There are 3 ways to turn a row about zero (a turn may also mirror it). The second row of each pair is the first, turned, with some noise. The first 27 pairs use one turn. New pairs use 2 turns, one after the other, and a turn may come again.
Some pairs, each with its turns in order after it:
 27  10   2 -13   5 -18  13  -6
  1 -13   7  17  20   2 -22   9 : Naguf

  6   0   6   9 -23   0 -16   9
 11 -19  -9  12   9  17   2   0 : gufu

 19 -17  21   8  11  -9 -20  -4
-13  25   6  -9  26   1  -5  12 : Naguf

-4  3 -1 17  8  4 -8 -6
-13   4  -8  -1   5   4  14  -4 : Naguf

 -6   5   9  -3   8 -15  -4   0
-15  -4   2  -3   2  -8 -10   1 : Naguf

 -3   0  19 -17 -16  22   3   7
 -8 -10  11   3  -7  23 -23   1 : gufu

 10   8  -4 -19  11 -10  27  -5
-12  32  11  -8   2   1  -1  13 : gufu

13  2 15 -2 -7 -7  3  0
 -3   6  -6 -19  -1   5  -6   0 : nezir

18 -7  5  4  0  4  8 -9
-5 13  2 16  6  0 -5 -9 : gufu

-3  6  5  6 18  2 -1 -4
 10 -10   8  -7  -2  -8   4  -6 : nezir

-24 -12   7 -11 -12   6  14 -10
  1  -3   7  15   9  29  -7 -10 : nezir

  7   1   6  -8   8 -12 -16  17
 -4  -1  12 -11  16 -17  -6  -4 : Naguf

 -2  -3  22 -10  -1  20 -12 -24
-12   5  15  -8  -8  13  15  28 : Naguf

-13   0 -27   7 -10   1 -14  -7
-15 -11   1  24   9  -6   6  14 : nezir

-11   4   5  12  -7   1  -2   5
 -2  -2  -9 -14  -5   4   3  -6 : Naguf

-21  -6   7  11  13  -7  -2 -14
  1  -6  -4   2 -18 -25   2   6 : gufu

  9  -1   3 -19 -11   8   4 -24
 4 -3 18 12 -8 18 -2 18 : Naguf

  3  19   1  -7  -4   8 -18 -13
-10 -14  19  -3   4  12  12   0 : Naguf

-12   1  -3  -3 -10  -5  -3 -26
 22   6   1   4 -18  -4  -5   4 : gufu

-13  -9   8 -15   5  -1 -10  -3
-1  2 18  3 -8 15  6  1 : nezir

 13  17 -20   2 -15   7 -13 -18
 25  12  -7   1  -6  18  11 -19 : gufu

 18   5  -1  -3   8  11  10 -21
 -3   1   9  -8   9 -15 -22 -11 : nezir

 8 -5  2 -4  6  1  4 19
  9  14  -6  -2 -12  -3   3  -5 : nezir

  9 -12 -13   6  -3  -9  26  -2
 -6  13 -13   4  17  -6   2 -22 : nezir

 21   5  13  12 -10  -2  -9  -6
 2 -1 -4 27  3 12  9 -5 : gufu

 18   8  15 -17   4  11  -6   8
-16  -2  20   7   2  19   5  -6 : gufu

 -5 -12   3   4  15  -5 -10  11
  2  -1   3   1 -16   0  19  -5 : nezir

New pairs. What belongs after each?
16  6  2 -7 14 -5  8 23
  6 -23  11   8  12   8 -14  -4 : nezir Naguf

-13  -7 -23  14   2   7   5  -4
-17  13  15  -1  13  -9   3  11 : gufu nezir

 -9  12  -5 -14  -9  13   9   3
 0  0 -1 -8 23 -3 14 -3 : nezir Naguf

 16   7 -18  -7   8 -14   6  -3
-9  9  3 -7 -7 -4 20 18 : nezir gufu

  6   0  -7 -12  24  -3   3  -1
-11 -12  -1  -2   8   7 -17  12 : nezir Naguf

 23   5  23   8 -10  -1   3 -17
 21   0   5  15 -28  -9  -5   4 : Naguf nezir

-19  -1 -24  19  15  22   2  -1
-26  12  22   7  24   3   2  10 : gufu nezir

  8 -11 -11  16  -6   4  -4  -8
-12  11  -5   3 -13   1  -2 -15 : nezir Naguf

 3 28  1 -1  7  0 -2  1
  6   2   9  -1  17 -16 -14   3 : nezir Naguf

  0 -23 -11  -4   7 -14  -6   0
-10   6  12  10   7 -11  16  13 : gufu gufu

-13 -23   3  28   7  10   3   6
-26  -2   9   9   7  -4  30  -2 : gufu nezir

 -5 -20 -14   5  -7  -7  -4   2
  0   4 -21  -7 -11  -9  -8   2 : nezir gufu

 -6  11   1   3  11  -9 -12  -6
  0  11  -6   1   9   5 -12  13 : gufu gufu

  5  10   0 -16  10  -6  -7  -6
 1 -9 -2 -7 -9 12 12 -9 : Naguf nezir

-15  17  -1  -9  -5   3 -30  18
 -9   4  12   5 -17   0 -25  26 : Naguf Naguf

 -7  -6  11 -19   1  -4   3 -24
  4  -1  -6 -32  -5   1   2  -7 : Naguf Naguf

  6   1  -6 -33   0  25 -14  16
 -1 -22 -18  14   4  31  15   5 : nezir gufu

 10 -15  -1   1   3 -15   9   0
-11 -14   1  13 -13   5  -1   3 : nezir Naguf

-3 -3 -5 19  1 26  6  0
-12   8  14  13 -12  12   9 -14 : gufu Naguf

 12   2  -9 -16 -24  17   2  -6
 -4  -3   8  12 -13  14   5 -28 : gufu gufu

  3 -11  -2  11  25  -3  -6 -10
-15  -1 -10   8  -2   7 -24  -4 : gufu Naguf

14 -7  3 -4 19 -6  9 -6
 -9   1 -12  -7  11 -11   3 -14 : Naguf Naguf

10  8 14 -4 14 17 21 -5
  7  14 -21  12 -12  -9  16  -7 : Naguf nezir

 -3   4  14   8 -11  17   2   0
  8  19  -1  12  -2   0 -11   0 : Naguf nezir

-11   8   3 -11  14   5   9  -8
 8 -7  1 -1 -7 16 -4 15 : gufu gufu

  0  11 -12   5  11  32  -8  12
 14   0 -19  22  -2  -2 -21  12 : Naguf Naguf

  1  -6  -5  -3 -14 -13   0  11
-8  1 17  0  9 10  2  3 : Naguf Naguf

-1  0 12  8 -1 20 13  0
 0 14 15  5  9 12  9 -3 : nezir Naguf

 -7 -17   9  -9 -17  11   0 -28
-23 -12 -12 -18 -16  -4  -6  16 : gufu nezir

  3  -4  23  16 -17  15  -3 -10
 23 -16   9  -1  -8 -12  16   7 : Naguf Naguf

-19   3 -20  -4   1   8  -3  -1
-14  -6 -17  13   8 -11   4  -2 : nezir gufu

 -1  -4   3  -7 -16  17   1 -15
-10  10   6 -15   0   1  19  -4 : nezir Naguf

 6 -6 10 -7 19 -6  4 -4
 -1   3  10 -14   7  10 -12   1 : nezir nezir

 11   6 -14  10 -11  24  13 -13
-19 -14   8   0  -9 -13  23   8 : nezir nezir

-6 12 -4  9  1 -5 -7 -6
 -4   6  -3   5 -15   2   7   3 : Naguf Naguf

 0 -4 -1 20 15  7 -8  3
 -4 -14 -10  19  -8  -7  -1  -5 : Naguf Naguf

 -3 -12 -29  -6   3 -14  -8  -6
-15   1 -20  -2 -13 -13   1  19 : nezir gufu

-15 -19  18 -12  10  -6   1  20
 -7 -28  12   0   7 -16  -3  19 : gufu gufu

